There are 5 hidden switches. A switch that is on adds its own fixed numbers to the row, and there is some noise. The rows also spread widely along 4 directions, which tell nothing about the answers.
Some rows, each with its switches (1 for on, 0 for off) after it:
[ 61  -8  53  43   0  34  21   2 -21  36  27  28  -1  61 -41]	1 1 0 0 0
[ 24 -43  26  10  44  15 -21 -42 -27  63  56  37 -10  23   3]	0 0 0 0 1
[ 20  39  46  40   7  -6  -2  23 -23   2 -43 -10 -15 -22  -6]	1 0 0 1 0
[ 18 -12  19  13  57 -38  -1 -23 -10 -16 -64 -11 -16 -54  20]	1 1 0 1 1
[ 38 -58  34 -14  33  40  50 -71 -17  24  28  55   0  10 -29]	1 0 0 0 0
[ 19 -15   3  28  13 -15   6 -30 -25   2 -28  13   8 -29  17]	1 0 1 1 0
[ 46 -19  39  21  11  38  30 -23 -20  27  16  29  -2  28 -27]	1 0 0 0 0
[ 33 -40  20  24  32   7  -1 -47 -25  53  23  30  -7   3 -16]	1 0 0 0 0
[ 20 -35  54 -21  60  25  20 -48 -31  54  24  27 -13 -18 -29]	1 0 0 0 1
[ 48 -10  16  36   4  10 -13   1  -7  18  21  19  -7  55  23]	0 0 0 1 1
[ 29 -32  25  -6  38   7  36 -43 -10 -13 -31  15  -9 -28  10]	1 0 0 1 1
[ 58 -25  43  20  -2  41  37 -29  -9  27  26  49   9  59 -24]	1 0 0 1 0
[ 42  -4  12  32  11  14  29  -3 -17 -23 -40   1 -13 -11   5]	1 0 0 0 0
[ 23  19  18  51  15  -6  -1  14 -27  -1 -45 -18 -26 -23   2]	1 0 0 0 0
[ 23   0  23  54  38 -42 -37 -16 -25  42 -23  -1  -3 -14   0]	1 1 0 1 0
[  3 -17 -36  36  18 -38 -27 -30 -21 -35 -42  -5   0 -47  65]	0 0 1 1 0

New rows, each followed by its switches (1 for on, 0 for off):
[ 28 -52  28 -16  35  21  31 -72   2 -30   0  43  11   7  16]	0 1 0 1 0
[ 54 -51  -1  40  14  -6  -6 -45 -22  69  45  46  21  46   1]	1 0 1 1 1
[ 24 -23 -23  52  20 -28 -30 -28  -3  -7 -15   8  -7  -3  50]	0 0 0 1 0
[ 26 -52  12   3  11  24   6 -69 -20  18  48  55  24  25  13]	0 0 1 1 0
[ 22  36  16  73  -4 -31 -46  20 -44  44 -12  -4   1   0   3]	1 0 1 1 0
[ 28  -4  29  42  19   6 -21  -7 -20  24  18  11  -9  33  -3]	0 1 0 0 0
[ 15 -38 -21  36  34 -38 -20 -62 -27  17 -19  17   8 -43  22]	1 0 1 1 0
[ 25   8  58  41  20   6 -29  -5 -53  83  40  17   6  18 -45]	1 1 1 0 0
[ 47 -16  26   9  -2  29  61 -22   1 -42 -33  26   2  11   3]	1 0 0 1 0
[ 43 -49 -23  27  33 -31  15 -47 -12 -13 -37  16   9 -19  35]	1 1 1 1 1
[ 72  -5  24  69   7 -12 -16   4 -11  58  17  20  -1  75  -3]	1 1 0 1 1
[ 38  19  20  64  17 -27 -37  16 -26  56 -13  -5 -15  14   6]	1 0 0 1 1
[ 28 -25  -4  50  47 -34 -14 -34 -21   4 -40  -6 -12 -34  16]	1 1 0 0 0
[ 60 -14   7  60   9   1  -9  11 -20  50  15  10 -14  49  -1]	1 0 0 0 1
[ 55 -18  38  35   1  36  29 -12 -23  31  24  32   0  50 -24]	1 0 0 0 0
[ 14  10  79   5  26  27   4 -20 -32  47  13  24  -3  -2 -42]	1 0 0 1 0
[ -2  -2  64  -4  46   2  -8 -38 -34  41  -1  18  -8 -43 -27]	1 0 0 1 0
[ 42  -4   7  53 -14   2   2  -4 -26  16  -2  22  12  26   3]	1 0 1 1 0
[ -1   5  44  -4  24   4  -2 -24 -25 -16 -15  11   4 -29  13]	0 1 1 1 0
[ 32   0  26  16   1  23  12  -9  -8 -30 -12  19  -2  19  22]	0 0 0 1 0
[  8  35  92  12  15  20  -6   9 -34  51  10  10  -8  -5 -47]	1 0 0 1 0
[ 58  31  32  38 -13  27  47  55 -11 -41 -53 -14 -27  21   5]	1 0 0 0 1
[ 47  -9 -25  65   0 -22   7  -3  -4 -30 -56   1  -6   4  38]	1 0 0 1 0
[ 77   0  -3  75 -16  -3   2  16  -5  27   1  17  -4  71  14]	1 0 0 1 1
[ 36 -49  36   4  29  22   1 -70  -5  32  55  58  15  52 -10]	0 1 0 1 0
[ 12  54  50  45  14  -2  -5  45 -38   4 -46 -25 -28 -31 -15]	1 0 0 0 0
[ 26 -27  -4  16  30 -13  13 -21 -32  -6 -32   0 -10 -38  19]	1 0 1 0 1
[ 24 -34  15   6  20  14   4 -52  -6  -5  11  36   3  12  25]	0 0 0 1 0
[ 49 -47 -13  34  15  -2  22 -54  -3  -3 -12  33   8  10  18]	1 0 0 1 0
[ 57 -27  -3  26  25 -15  31 -22   2 -33 -51  13  -2  -1  34]	1 1 0 1 1
[ 10 -22  48  15  48   0 -17 -54 -28  69  24  31   0 -17 -23]	1 0 0 1 0
